The rows come from 5 hidden closed curves, with some noise, and rows from the same curve form a group. Each curve winds through 8 dimensions. The rows are also pushed far along 5 directions, which tell nothing about the answers.
In the rows, 128 means zero.
Some rows, each with its group after it:
[175 145 118 160 110 139 148  85 107 160 125  85 166 119 113  97 115 113] : (1)
[110 142 163 108 110 180 150  87  99  99 139 157 118 136 142 144 100 133] : (3)
[166 167 121 184 127  93 142 137 158  89 151 146 136 133  75 138 133 110] : (3)
[125  80  93 115  76 166 127 119  94 114 140  95 134 171 125 153 106 144] : (4)
[180 163 133 182 122  82 107 114 177 160 181 114 128 123  89  65 150 121] : (3)
[117 134 111 149 124 104 114 161 164 125 187 124 119 106 127 101 165 118] : (1)
[ 81 122  59 128 181 136 121 205 115  65 163 149 128 118 110 176 155 127] : (0)
[200 178 164 164 120  74 137  87 126 159 101 134 136 136  99 140  88 109] : (3)
[103 126 131 115 107 151 164  82  92  98 159 116 126 139 137 118 123 128] : (4)
[114 125 171 116 113 134 124 111 133 176  78 129 114 144 186 107 100  94] : (0)
[146 164 190 137 127 121 131  79 164 169 122 157 130 102 132  45 125 123] : (1)
[138  98 127 115 106 163 124 116 116 117 135 116 128 138 125 140 111 162] : (2)
[180 185 159 176 125  76 120 100 174 164 171 129 117 123  99  75 139 116] : (3)
[136 138 117 160 193  96 124 193 167  91 142 140 113  99 107 137 185 116] : (4)
[138  92 106 131 114 137 125 114 111 178  92  85 158 141 144  79 107 117] : (0)
[134 125 157 145 137 107 141  99 138 156  79  97 141 110 154 137 133 132] : (4)
[ 85  94  89  98  67 169 102  79  90 137 195 111 158 140 133  87 111 126] : (4)
[179 122 159 157 140  79 122 162 186 162  55 131 127 115 130 113 121 124] : (3)
[140 116 117 177  88 134 111  63 135 159 183  72 178 122 138  36 114  86] : (2)
[ 36  62  96 120 160 133  67 168 155 135 135 125 149 104 178  97 161 105] : (4)
[145  70  80 146 132 137 125 169 106  98 127  84 142 140 119 154 141 116] : (2)
[ 96 122 154 112 153  69 105 155 182 155  98 142 112  98 155 117 175 129] : (0)
[130 144 123 104 113 161 127 107  94  98 167 160 137 120  90 150 133 137] : (0)
[182 119 136 162 124 104 136 144 168 144  89  79 116 140 120 147 143 156] : (3)
[108 115 177 140 143  88 151 125 141 159  80 128  88 128 169 124 142 128] : (2)
[109 109 142  74  87 145 137  74  66 139 109 132 134 143 147 159  83 144] : (0)
[121 112  83 137 143 149 127 149 118  87 172 100 125 139 106 150 154 151] : (3)
[127 117  98 135 101 128 131 121  96 122 166 115 123 141 104 168 126 153] : (2)
[179 156 120 148  87 150 165  84 101 165 118  89 128 169 109 115  93 140] : (0)
[136 129  78 127 151 101 149 197 113  52 135 148 121 127  80 209 147 138] : (0)
[ 95  69  79 108 156 137  88 166 132 132 118  83 147 111 145 154 161 162] : (1)
[146 137 161 112 103 149 129  68  70 157 133 110 113 156 150 160  84 129] : (4)
[ 84 114 144 112 100 167  91  81 147 152 186 138 137 114 145  45 144 131] : (2)
[139 119 131 143 166 123 152 148 140 103  84 115 135 120 130 136 147 127] : (1)
[177 155 139 172 144 121 129 159 147  77 173 191 127  97  65 132 121 133] : (4)
[128 177 151 140 138  90 137 126 143 110 165 183 118 106 114 114 114 117] : (1)
[ 76 168 141  71 106 145 124  75  90 131 176 155 114 128 141 144 117 138] : (1)
[210 162 169 172 111 134 167  76 125 136 116 104 140 135 112  90 104 103] : (2)
[ 94 125 124 129 174 125  94 172 147 113 160 158 131  74 140 129 161 114] : (1)
[194 147  86 168  56 134 149 108 119 121 141 109 167 154  64 121 107 107] : (0)
[ 91  93 117 131 122 156 111 136 150 103 133 123 145 122 141 111 166 107] : (4)
[156 123 107 142 127 124 131 161 173 117 120 103 134 132 110 108 158 135] : (2)
[ 97 135 107 111 155 139 163 158 102  92 138 132 104 123 132 177 136 158] : (1)
[152 198 164 125 130 108 190 101  91 103  98 179 116 131 110 176  86 111] : (4)
[155 146 181 136 128 123 129 141 158 147  83 170 104 125 139 120 108 112] : (0)
[201 136  96 162  93 172 152  98  62  98 196 110 139 146  49 153 116 144] : (2)
[177 134 125 137  94 133 127 143 134 109 129 164 137 135  81 145  95 141] : (3)
[ 96 178 152  88 112 154 156 129 106  95 113 202  99 150 130 187 102 118] : (0)
[122 148 113 136 110 119 134 147 157  82 177 174 134 122  96  95 138 105] : (1)
[128 147 110 133 173 116 165 167 113  74 134 125 100 134 115 184 146 143] : (2)
[ 44  89 149  97 135 143 114 146 157 114 111 145 105 127 186 132 154 136] : (0)
[ 93  84 130  92 109 137 113  91  90 158 128 105 139 132 165 109 112 129] : (0)
[ 99 103  96 121 114 130  82 112 115 127 169 118 157 136 126 119 124 105] : (3)
[ 98  89 131  88 108 123 151  99  78 163  52  74 125 164 189 181  91 142] : (2)
[ 77  76  73 101 159 158 151 194 113  93 125 112 117 128 150 116 154 145] : (1)
[ 99 158 162 143 144  91  99 132 158 157 151 181 142  66 159  79 122  73] : (1)
[125 172 154  80 129 141 161  80  58 117 122 152 117 130 127 195 100 142] : (4)
[153 119 124 127 108 165 101 131 126 115 189 146 133 109  96 117 128 151] : (1)
[147 193 187 132 123 118 132 104 166 120 151 195 104 125 103  86 138 101] : (3)
[134 131 136 116 136 121 167 101  46 144 110 109 101 150 134 184 105 139] : (2)
[122 149 191 107 137 134 135 112 115 137 122 189  85 115 129 140 138 136] : (2)
[ 74 104 149  82 142 140 108 156 156 133  73 151 115 120 173 148 147 137] : (3)
[127  57  88 141 152 116 106 156 123 154 119  28 137 136 163 123 161 128] : (2)
[ 98  74  76 126 140 147 114 129  87 148 102  45 161 140 168 153 137 107] : (0)
[164 115  84 126  80 181 118 106  82  94 187 120 161 136  65 144 125 137] : (0)
[122 146 148 166 163  95 114 141 150 115 147 145 136  90 139 120 141  84] : (2)
[122 166 177 134 156  89 113 114 149 142 154 186 123  78 129  98 123 122] : (4)
[148  99 103 122  71 177 107 107 116 134 132 103 164 142 115 124 114 125] : (3)
[168 138 106 112  95 125 141 142 112 126 102 124 136 139  98 173 109 144] : (1)
[118 146 171 105 184  64 163 192 162 108  65 179  68 117 145 168 146 149] : (4)
[176 133  90 171 121 107 168 136 118  93 105  86 138 166  86 174 122 133] : (3)
[169 129 143 142  97  90 130  98 154 180  92  69 135 143 139 110 135 126] : (1)
[111 168 143 102 168  79 152 175 120 110  89 172  97 112 143 203 120 123] : (1)
[157 158 144 171 137 119 135 146 168  99 176 199 126  97  76  58 130 121] : (2)
[ 74 134 138  97 109 151 107  66  88 166 165 125 131 136 168 106 111 111] : (4)
[201 165 166 158  86 114 160  80 135 120 126 154 154 101  79 112 107 129] : (4)
[151 121 145 134 102 181 127  79  86 141 153 128 138 137 128 101  83 122] : (0)
[123 146 162 122 173 118 122 157 157 105 129 172  96 118 127 117 158 119] : (3)
[124 103  69 146 110 152  99 146 113 106 169 128 163 128  94 137 117 125] : (4)
[104  93 139 104 141 137 113  95 122 197  73  60 130 136 187 118 137 150] : (3)

New rows, each followed by its group:
[122 121 142 168 132 120  99 152 186 117 176 162 134  94 130  57 137 104] : (3)
[ 92  76 146 113 143 121 114 127 124 154  81  68 118 138 207 165 130 129] : (3)
[100 128 144 131 151  93 155 128 137 134  79 107 120 132 176 134 118 123] : (2)
[188 150 171 139 127 130 124 109 138 165 103 113 124 118 130 125 125 121] : (3)
[121 146 175 118 129 141 107 114 124 110 164 169 108 115 137 156 114 129] : (3)
[143  91  85 170 110 166 123 131 135 110 164  85 163 127 112  82 137 118] : (3)
[127 127 154 130 131 115 149 137 155  93 136 162 111 110 117 109 140 147] : (4)
[162 165 130 125 118 135 142 100 102 135 131 146 140 137  97 111 102 112] : (3)
[ 94 112 158 126 169 134 114  98 108 181 112  88 123 119 200  97 131  98] : (0)
[127 164 163 111 157  78 140 163 166 132  85 143  78 135 148 172 157 132] : (3)
[ 88 111 132  82 158 131 133 104  77 145  95  96 130 122 175 165 133 132] : (4)
[135  89 119 141 123 111 131 133 134 131  82  65 148 138 159 143 137 104] : (1)
[135 158 127 158 169  48 133 202 211 115  87 139 121 105 131 128 160 106] : (2)
[190 148 121 144 156 105 186 150  88 121  90 101 114 135 114 172 101 138] : (1)
[142 127 147 163 114 111 132 133 175 140 138 138 131 105 130  62 132 116] : (1)
[113 130 130 129 106 138 142 125 122 120 143 159 136 111 135 112  98 124] : (1)
[197 137 166 163  97 132 144  74 140 161 116 101 137 129 106  83 130 133] : (0)
[135 177 149 138 112 106 110 115 171 148 152 163 135  94 109 113 144 127] : (1)
[143 149 132 142 104 112 123 144 151 150 162 148 125 104 126  78 130 100] : (1)
[166 172 184 114  82 122 153 102 131 121 104 172  99 155 115 165  93 128] : (3)
[114 141 183 134 168  73 131 141 174 138 108 171 108  85 150  99 138 132] : (4)
[ 80 104 108 133 167 129  97 172 172 101 169 124 114 112 138 119 186 140] : (3)
[137  94  89 123 139 149 173 162  98 121 102  85 120 140 137 122 125 148] : (1)
[ 65 151 167  54 112 179 106 104 118 111 150 212 101 122 138 164 117 162] : (3)
[182 149 116 123 140  97 158 151 116 157  49  90 120 146 118 197 114 148] : (3)
[144 165  93 126 107 144 107 116 105  96 184 165 154 133  61 154 120 122] : (3)
[211 118 122 157 138  89 170 162 126 128  58  91 127 140 108 163 104 144] : (1)
[132 135 182 153 120 103  91 100 161 162 136 130 141  88 165 110 131  87] : (1)
[142 193 158 110 118 113 131 128 138 103 160 187  90 139  95 169 132 134] : (3)
[149 144 119 166 111 135  97 149 192 104 209 167 140  88  73  78 165 139] : (1)
[ 62 104 124  91 186 129 134 172 108 108 119 135 104 111 184 138 147 120] : (1)
[ 72 153 155  81 119 145  77 108 136 150 174 179 123 101 155 108 137 108] : (3)
[191 150 191 155  94 140 138  65 146 147 102 103 141 130 135 119 104 118] : (2)
[133 130 132 124 131 154 145 129 116  73 162 140 120 124 106 142 155 131] : (4)
[113 139 158 124  98 148  81  79 137 174 178 135 127 116 143  94 126 129] : (0)
[ 59  69  96 125 142 173 104 155 146  98 156 111 144 117 165  88 165 116] : (3)
[ 87  80  70  78 127 170 125 121  80 117 116  59 131 177 141 175 153 160] : (3)
[124 112  91 135 165  98 125 223 171 101 124 165 104 111  88 135 180 155] : (2)
[ 91 107  65 126 120 152 114 149 107 100 185 133 142 132 109 130 118 145] : (0)
[114  68  42 119 100 155 117 168 113 110 142  76 148 150 115 167 122 174] : (3)
[137 158 127 118 101 156 118  68  95 131 157 103 162 129 130 148  99 114] : (2)
[101 145 163 137 104 146 129  74 118 132 164 143 144 106 161  79 111  79] : (1)
[155  82  69 163 150 125 137 158 132 159  98  58 167 113 122  86 136 146] : (1)
[180 144 181 175 139  63 130  71 146 210  55  82 147 131 153  88 101  93] : (3)
[152 174 164 135 186  50 132 170 179 135  53 154 115  97 125 183 152 128] : (1)
[120 140 220 119 145 105 103  67 148 166  88 149 113 129 168 101 127  99] : (3)
[ 91 132 151 134 170  91 126 144 166 136 101 157 120 109 156  94 133 120] : (3)
[100 119 138 126 148 144 160 128 113 121  89 111 114 147 169 136 128 109] : (0)
[100 118  53  78 117 164 124 178  91  84 153 134 125 145 102 200 132 162] : (3)
[138 148 170 128 154  44 131 151 180 166  55 137 109 103 145 145 156 130] : (0)
[148  93  90 129  73 140 100 100 117 149 176  77 156 138 104 100 143 139] : (0)
[ 84 136 151  86 110 149 123 138 130 117 136 168  82 151 153 165 122 141] : (0)
[ 91 143 150  92 168 118 171 140 102  77  91 187 105 113 129 184 127 153] : (0)
[152 143 137 140 163  88 124 163 145 146  74 128 120 119 128 173 141 123] : (4)
[ 88 149 158 109 114 129  92 110 165 148 151 167 136  91 143 107 149 121] : (1)
[115 146 114 107 105 117 162 122  97 135  94 113 129 141 146 181 107 125] : (1)
[166  99 117 147 121 152 122 106 123 145 145  95 154 114 105  76 137 145] : (4)
[201 144 159 161 143 106 128 138 156 165  82  99 127 114 125 131 134 121] : (3)
[188 126 152 173  92 115 112  82 129 175 124  73 162 113 137 124 107  99] : (1)
[165  89 134 152 149 140 125 116 118 165 112  82 135 118 128  94 138 146] : (2)
[165  94  73 171 138 118  97 179 146 165 113  63 152 132 123 115 143 109] : (0)
[ 93 128  99 115 121 152  98 119 117 113 171 171 173  96 109  97 114 117] : (1)
[124 168 148 100 153  98 158 150 136 127  64 173 104 135 130 150 118 126] : (3)
[117 100 108 153 159 105 113 190 167 157 135 111 125  84 151  80 157 128] : (1)
[221 148 165 177  81 116 172  75 105 148 106  84 119 157 105 155 107 120] : (2)
[123 130 127 124 129 129 121 154 121 126 150 146 119 101 135 161 119 142] : (1)
[118 101  85 110 110 162 136 179 109  93 114 136 120 163 120 170 107 134] : (0)
[108 166 160 117 150 125 115 104 128 113 124 187 131 119 117 143 127 110] : (3)
[115 127 128  82 139 157 136 151  87  89 106 138 105 143 135 230 121 150] : (3)
[160 147 177 160 107 128 111  54 121 159 150 103 160 111 154  98  94  82] : (2)
[139  80  77 172 179 119 123 211 159 113 111 104 139 116 115 101 152 130] : (0)
[134 116 113 142 111 106 124 142 144 113 110 132 160 109 115 143 132 111] : (4)
[130 133 136 137 133 116 116  96 134 158 108  69 152 122 163 136 132 110] : (2)
[151 202 158 151 115 112 135 100 157 109 189 192 132  94  78  87 145 108] : (4)
[164 206 183 130 122  93 115  89 134 151 131 183 135  93 106 158 104 115] : (1)
[ 60  96 151 105 115 118 102  89 130 175 117 104 137 124 204  91 123 102] : (2)
[108 123 187  97 164 110 153 161 121 113  89 189  57 126 148 179 135 156] : (2)
[151 118 140 140  72 174 154  68  94 112 160  92 124 170 126 118 112 123] : (4)
[146 122 100 119 130 161 170 154  89 120  60  92 113 177 134 196 107 138] : (0)
